There are 9 hidden switches. A switch that is on adds its own fixed numbers to the row, and there is some noise. The rows also spread widely along 13 directions, which tell nothing about the answers.
Known rows, each followed by its switches (1 for on, 0 for off):
[-11 -15   0  21 -32   6  29   5 -11   5  40   0 -13 -11 -12  -2  -6 -12
  -8  -3  24   9 -19 -66  23  33  24  29  11  34 -23 -14  -7   1 -12 -34
   0 -27   5   5  12 -18] => 0 1 0 1 0 1 1 0 1
[ -7 -19   6 -10  25  17  -3 -38  50  31 -23   3 -30   4 -11 -16 -19   3
  17 -23  -6   2   4  30 -54  -9 -30 -21   7 -14  -8  16 -33 -27  11   8
 -16 -15 -28 -10 -11  33] => 1 1 0 1 1 0 0 1 0
[ -5   1   8  -6   4  24  -7 -31 -17   7 -14  29 -15   8  37 -29 -11  28
   8  16  -2  -8  12 -15  27 -15   9  -6  26 -19  19   0  37 -31  16 -18
  29 -20   1 -23 -12   2] => 1 1 0 0 0 0 1 0 1
[ 12  23 -14  -2  -9  15   1  36 -19 -50  32 -16  12 -15  14   6   5  11
 -22  11  29 -10 -19 -45  26 -19  -5  20 -14 -15   2 -37  19   5  11 -32
 -17 -31   8 -11 -14 -13] => 0 1 1 1 1 1 1 1 0
[-26   4  -9   4 -15  42   7  -1 -24  -6 -12  16  11 -19  31  -4  -2   3
 -13   4   7 -25 -13 -27  38   4  17  29  33   3  58 -32 -20 -23  -6  18
  25  -2   8  22  20 -12] => 0 1 0 1 1 0 1 0 1
[-18 -11  -7  18 -25   0   2  11  17 -17  34   0 -24 -10 -19 -13   2 -53
   5   0   7 -10   1 -50 -22  11  -6  16   1   1 -47  22 -14 -16  27 -32
 -28  -4 -12  -5 -14  -1] => 1 1 1 1 0 0 1 0 0
[ -8 -15  -4  26  -6  17  -6  17  14   4   5  23   9 -34   1   3  -4 -26
  17 -14   3  -1  -3 -17  14  -9 -37  -6  10 -13  16 -34 -10 -11 -20   3
 -33   6  -2   1  17  17] => 1 0 0 1 1 0 1 0 1
[-26 -21   0 -16  22  14   9 -24  -1  21 -19  20  -9 -10  18  -7 -36   8
  -7  -8  -6  -3   1  -2  18  10  -1  -6  29  16  14 -10   1 -30 -13   0
  10 -13   8   1  14  15] => 0 0 0 1 0 1 1 0 0
[-42  -8 -13 -34  12  19  28 -13  -2  10  -1  14 -19 -25  48   1 -49   1
 -48   5   4 -32  15 -31  26  19   0  26  29  22   6 -11  -8 -20 -18   2
 -23 -29  27   8  13  28] => 0 1 0 1 1 0 1 0 1
[-15 -17  -8 -17  25 -16  21  14  -1   9 -10 -17  -1 -10   3  42 -27   5
 -56 -26   9   5 -29  10  20  13  14  -3   7  34  -2 -12 -24   1 -21  -3
  -6 -20   5  28  17  -5] => 0 1 0 1 1 1 0 0 0
[ -5 -29  15  23 -10  36  24 -32   8  42 -19   3 -17   4 -14  -1  -7  -1
   6 -27  16   3  -8  -7 -26  16  14   7  24  18   2  -7 -28  -7 -15  23
  -4 -26 -11   2  11  12] => 0 1 1 0 1 0 1 1 1
[-20 -12   1 -32  26  39  15 -58  37  22 -27 -12 -32  27   2 -33 -25  23
  33  -6   8  -1  17   5 -31  23   5  18  31 -13  -8  27  -9 -23   3  13
  32 -20 -17 -27 -15  34] => 1 0 1 0 0 1 1 0 0
[-17 -35  -6   4   4   3 -14   4  26   2  -1  28  12 -58 -41   9  -2  -9
  15 -23  -5   1   8   7 -19  -4 -41 -13  -2   6  -3 -21 -33 -33  -4 -10
 -45 -28  13  -2  19  11] => 1 0 0 1 0 0 1 0 1
[-26  -7 -12  15  -5  20 -16   1   5   5 -17  20 -11  20   8 -14 -14 -28
   2   2 -17 -11  -4 -16  20   3 -45   3  38  -4  24   0  -5 -33 -10  19
  22  41 -14  -2  -1 -14] => 0 0 1 1 1 0 1 1 0
[ -3 -29   8  23 -13   9  28  -5   8  26  14  -7 -10  -1 -32   6 -11 -12
   9 -11  27  18  -4 -30   8  33   1   8   9  27 -30 -13  -3   8 -38  -7
  -7 -17  19  -8   8   1] => 0 0 0 0 0 1 0 0 0
[ 19  33  -3   6   2 -16   5  33  -4  -4  14 -19  -2  17  41  18  -7  -9
 -22  -7  -7 -10 -32  -5  13 -14   4  15   0  -4   6  -8   8  26  11   7
 -23  21 -29  22   8  -4] => 0 0 0 0 0 0 1 0 1
[-25 -17 -18  -5 -12  40  15 -24  -6   6 -13   3   7 -20   0   2   5  -9
   6   1  17  -4  13 -17   2  18  -5  18  18   6  17 -14 -14 -27  -3  11
   0 -25  17   0   1  13] => 0 1 1 0 0 1 0 0 0
[ -6   3 -12 -19   7  27  18 -18   3 -22  13 -15 -10   7  11 -12  -4   7
  -7  -3  26  -5  11 -16 -23  -5  34  11  -8   1  -6   1 -11  -7  20 -10
 -21 -40   2  -6  -8  26] => 0 0 0 1 1 0 1 1 0
[ -4  16  -3  -7 -21  26 -15 -18  17 -18   2 -14 -15  -2 -24 -34   6   5
  19   7  -4 -33   7  -3 -41  -2  -7  44 -13 -13 -12  37 -17 -22  35   1
  -2  -8   3  -3 -17 -25] => 0 0 1 1 0 0 1 0 1
[  3  -8  29 -11  -7  15  22  -6 -19  -9  12   3 -10 -19  -4  -3 -21  24
 -45  -4  32 -30   3 -26 -17  -3  72  12 -15  30 -37   8  10   0   2 -27
 -13 -72  43   1   0  -5] => 0 0 0 0 0 0 1 1 1
[-26 -16  -4  34 -36  -2  15  12  -1   9  19  -9 -15  19 -35   1   7 -40
  -4  -7   7   4  -6 -42   4  41   0  30  18  33 -26  24 -24  -5  -7 -10
   2  16  -4  10   9 -36] => 0 0 1 0 1 0 1 0 1
[ -3 -15  -8   8 -13  14  23 -17 -30  20   2   9  -4   9  11  16  -1  -4
 -23  -3  10  13   1 -18  16  12  14  -2  18  24   4 -11  -2 -13   5  -2
 -15 -22   2  10   9   2] => 0 1 0 0 0 0 0 1 0
[ 11  -1   7   9  -1  20  -4   1  -2  11 -10  12   9 -11   0   4 -11  14
   3 -13  -5  -5 -35   9   4 -10  -3   8  10   5  32 -32 -29  -8  -3  21
  17  -1 -21  19  24 -13] => 1 0 0 1 0 0 0 1 0
[  3   9   0   9   0  19 -11   0 -15  -5  -5  13   4  -2  29  -2  -5  -6
  -7  -4   2  -9 -14 -14  19 -19   3  -8   8 -11  22 -14  22 -13  -6  -2
  -2   1   5   1   2  -2] => 0 0 0 1 0 1 1 1 1
[-22  18 -20 -33  40 -10   8  35  11 -16  -9 -12  13 -14  40  16 -22  23
 -14   5   4  -5 -33  -2  25  -8  -4   9  25 -10  38 -50 -16  10   0   5
  23  -5 -28  15  14  17] => 0 1 0 0 0 0 1 0 0
[ -1  -2 -20  -6  -2  10   8 -12 -26 -18  12  -2   6   7  14   2  15  13
  -4  10  19  16  13 -24  25  -4   1  -6   5  -6  -2 -10  36 -15  22 -35
 -17 -33  15 -18 -15   4] => 0 1 0 0 0 1 1 0 0
[ 22   5  19  -1  -2  28   4 -21  -6  20  -7   6 -13 -10  30  -2 -31  18
 -21  -7   5 -22  -9   0  14 -16   5   9   2 -10   2  -6  23  -7  -3   2
  -7 -22  14  -6  -5   3] => 1 1 0 1 0 1 0 0 0
[ -1  18 -15  -5  17 -15   1  22  -3 -15  -6 -28 -17  40  46  24 -12 -13
 -49  -6   3  -8 -27   1  25 -10  20   6  12  -4   2  18   8  22   0  14
   7  22 -17  17  -5  -8] => 1 1 0 1 0 0 1 0 1

New rows. What belongs after each?
[-14 -14 -17  18 -22   7  23  -9 -27   3  11  -2   4  10   2  10  20 -10
  -4   2  19  22  -8 -30  19  22  33   8  19  21   8 -12 -13  -7   9  -8
  12 -10  -8  16   7 -11] => 0 1 0 0 0 0 0 0 0
[-14   8 -20   9 -21  20 -15  13 -13 -10   9  23  18 -24   0  -2   7  -2
   4   5 -13 -12   2 -14  30  -4 -47  17   6  -4  32 -19  -5 -32   4  -3
 -19  10  13   5  12 -24] => 0 0 0 1 1 0 1 0 1
[-20   2   2  -6  -7  22   4   3   6  17  -1  22  -3 -46  11   1 -34   4
 -22 -15 -14 -34 -16  -9   1  -1 -31  20  15  12  26 -29 -35 -30   1   5
 -31 -17  -5  22  25  -3] => 0 1 0 1 1 0 1 1 1
[-38 -12 -26   2 -20  23  12  -2 -10   2  -5   1  -1  -3  -4  15 -13 -23
 -23  -6  -4 -16  -4 -23  33  41 -24  45  34  31  23   5 -30 -25 -23  32
   4  22  18  21  20 -29] => 0 0 1 1 0 1 1 0 1
[ 28   5 -19  15 -19   8  23 -27 -14  15  20 -32 -10  45   6  17  34   6
  10 -20   5  39 -10   1 -13   4  21   6   1   2  -3  16  -9  10  39   2
 -40 -15 -47  12   0   3] => 1 1 0 0 0 0 1 0 1
[-16  25  -8 -43  34  -1  -2   2  38 -23  -3 -31 -27   4  25 -13 -25  25
 -21   3   7 -26  -2   8 -23 -13  -2  20  -7 -21 -12  20  -7   3  18 -12
  -2 -21 -10  -3 -21  15] => 0 1 0 1 1 0 1 0 1
[-18 -12 -24   0  11   8   1  -1 -11 -21 -15 -12 -10  31  21  15   7 -32
 -28  -6  19   8  -6 -16  10  -2  15 -16  17  -3   1   8  12  -5   0   3
   4   4   3  -4 -17   7] => 0 1 1 1 0 1 1 1 0
[-12 -14  -1  20  -1 -12 -14  25   8   7  -6  17   5 -42  -9  22 -10 -29
 -25 -28 -11 -11 -24   1   0 -13 -37 -13   0   5  -2  -9 -10 -23  -2 -14
 -43  -5  -1  19  14 -11] => 0 1 1 1 1 1 1 0 1
[ -7   2 -25 -37  26   1  12 -12   1  -9  17  -5   2  -8  32   5 -17  18
  -9  -7   1  13   3  -4  -1 -10  -3 -13   3   2   2 -20   3 -16  20 -25
 -42 -39 -14   0   4  37] => 0 0 0 1 0 1 1 1 0
[ 22  10 -23   5   7  19  -1   6  16  -5   0 -48   6  42 -27  22  25  27
   4 -22  25  31 -17  25  -7  -4 -29   9 -13  -5  11 -13 -18  29 -18  33
 -20   0 -10  -2  -2  -8] => 0 0 0 1 1 0 1 1 1
[ 11  16  17 -21  22 -10 -17  10   6 -17  11   7 -15 -23  30 -19 -29  30
 -12  10   2 -21 -12 -13   8 -35  -2  -7 -11 -24 -15  -5  41  -6  19 -53
  -3 -35   7 -18 -19   1] => 0 1 0 1 0 1 1 0 1
[ -3   2  16  20   0  13  -1  12  -8  10 -12  23 -11   1  36   0 -24 -20
 -22 -12  -7 -20 -38 -18  22 -16  17  -4  33  -3  23 -20  -5  -8  -3   9
  21  18 -25  16  14  -7] => 1 1 0 1 0 0 1 1 0
[ -4   4  -4 -14  11  11   3  -8 -17   9  -8  13  -3  -6  44  13 -28  10
 -30  -4  -6 -10  -3  -5  41  -6 -18   0  26  -4  17 -16  27 -18   3  -2
 -16  -7   7  -2   4   9] => 1 1 0 0 0 1 1 0 0
[  9  22   1   0  -9  10  -2  20 -14 -25  16 -13  -5  10  12  -5  -8   9
 -22   2   9 -13 -36 -32  11  -8  13  20   1  -5   0  -7   5  -2  21 -26
  16 -11 -18   3  -9 -33] => 0 1 1 1 1 1 1 1 0
[  6  -5  28  42 -16  -9 -18  33  11  24 -22   2 -10   6 -44  23  -6  -9
 -28 -22 -11 -14 -51  14  -1   1 -27   5   7  10  -8  11 -25  -3 -14  13
  21  26 -15  19   8 -65] => 1 1 1 0 1 0 0 1 1
[  7 -16  -3  35 -35  20 -27  -2 -12   0  -3  18  -4   6 -38  -3  25  -9
  -2  -3   2   1   8 -12  12 -10 -48  -5   1   2  -5   8  11 -28   2  -4
 -19   9  32 -14 -11 -44] => 0 1 0 1 0 0 1 1 1
[ 42  17   4  21 -13  27   6   4 -16 -14  19 -25  17   6   3   6  25  26
  16  -9  30  20 -35  -9  14 -25  24   9 -18 -24  20 -27   7  15  15 -11
   5 -24 -20   1  -4 -14] => 1 1 0 1 1 1 0 0 0
[  3   0  16   6  -3  21 -15 -21  13  24 -31  15   0 -27   4  -2  -1   0
  10 -14 -11 -19  -7  25 -22 -18 -16  -4  -1 -17  17   4  -4 -29  11  11
  -7  -7  -1   8  -1  -1] => 0 1 0 0 0 1 0 0 1
[ 12   0  -8 -15  -1  11   5 -35  -2  13  14   4 -16  -5  21  -1  -8  19
 -15 -15 -11   1  16   9 -19 -14  -6   0  -7  -3  -9  21   2 -27  45 -23
 -66 -43 -11   3  -3  19] => 1 1 0 1 1 0 1 0 1
[-12 -16 -18  -3   3  12   5   9  21   0  13  12   6 -44  -5  -3  -7  -4
  18  -5   9   9   0 -18   0  -4 -43   1   8  -5   4 -48 -16 -15  -3 -10
 -39 -25  -1  -7  12  32] => 0 1 0 1 0 0 1 0 0
[ -7  -2  -7  27  -1  33  17  15  15   7 -11 -21  -3  10  17  13  -1 -28
   4 -18  31   7 -31 -25  21   6  -1  17  21 -10  29 -32 -17  22 -46  38
  12  21 -10   7   9  17] => 0 1 0 1 1 1 1 0 1
[ -5 -24   8  24 -18  -2  -6  10 -23  -5   3  13  -2 -12 -28   6   9   3
 -26  -2  13  -2 -11 -20  22   1  11  -3  -2  22 -16   2  10 -16  -4 -31
   7 -22  35   1   4 -46] => 0 1 0 1 0 0 1 0 1
[ 19  12  -2 -11  16  14  15  12   9 -29   9 -43 -11  27  14  12  -4  11
 -31  -2  47  -6  -4  -8  -9 -18  35   8 -28  -6 -23  -4  13  40 -17   4
 -14 -31  22 -10 -21  22] => 0 0 0 1 1 0 0 1 0
[ 19  -8  16  10  22   3 -30   1  16  23 -49   5  23 -17 -34  23   4  32
  13 -35 -17   2 -42  66 -27 -27 -35 -24  -5  -8  31 -20 -18 -15   2  23
  11   1 -24  12  14 -26] => 0 0 1 0 0 1 0 1 0
[-15   6  -1   4   2   2   2  18  -2 -26  19  -4 -21  25  11 -12 -16 -17
 -23  21  15 -13  -5 -45  24   8  16  10  14   3 -20   6   7   1 -11 -16
  37  11   6 -10 -13 -18] => 1 0 0 1 0 0 0 1 0
[  6  14  -3   3   1 -16   6  46 -18 -28  40   0  10 -19  26  15 -12   2
 -34   2  15  -7 -29 -43  25 -18  19  -2 -10  10  -1 -38  11  15   1 -41
 -31 -26  -4  11  10  -6] => 0 0 0 1 1 0 1 1 1
[ -9 -35  -4   5  10  12  -2 -20  22   7 -15  -9 -12   7 -41  -5  18  13
  20 -15  27  27   0   4 -24   7   4 -11   3   3 -14   6 -16  -7  -6  -5
   9 -33   8 -15  -6   3] => 0 1 0 1 0 0 1 0 1
[  7   5   9   2  -1  20 -22 -25   6  23 -33  18  -6  -6   4 -12   2  18
  12 -11 -23 -14  -3  29 -16 -20 -25  -2   7 -17  21  13   2 -32  28   9
  -6  -2 -10   4  -1 -12] => 0 1 0 0 0 0 1 0 1
[-37 -29 -24   1  15 -20  16  43   9  -3   2   1  10 -26  -8  58 -17 -25
 -64 -15  19   6   2 -14  35  21 -40 -13  14  31  -9 -29 -20   3 -48   5
 -45 -10  30  11  18  11] => 1 1 0 0 1 0 0 1 1
[ -6  -6  -7   2   8 -13  -1  18 -14  -7  -7   3  -3   6  14  22 -10 -10
 -39  -7  -2   0 -18 -11  24  -5  -9 -13  17  10  -5  -7  22 -11   5 -17
  -8  -5   1   2  -5 -13] => 0 1 1 0 0 1 1 1 0
[ 24 -10  21  32 -32  11  -7  14 -19   5  23  18  11 -35 -37  -1   3  11
  -4  -8   8  -8 -13 -11   8 -12  -6   7 -24  14 -14 -20   5 -11  -2 -31
 -20 -30  32   2  11 -38] => 0 0 0 1 1 0 0 0 0
[-21  -8  13  14   3 -13  10  42  -6   4 -18  -1  -6  -2 -18  28 -24 -10
 -59 -18   1 -17 -48  -9  20  12   8  10  26  35   0 -12 -23   2 -19   7
  32   7  -2  27  17 -46] => 0 1 1 0 1 0 1 1 0
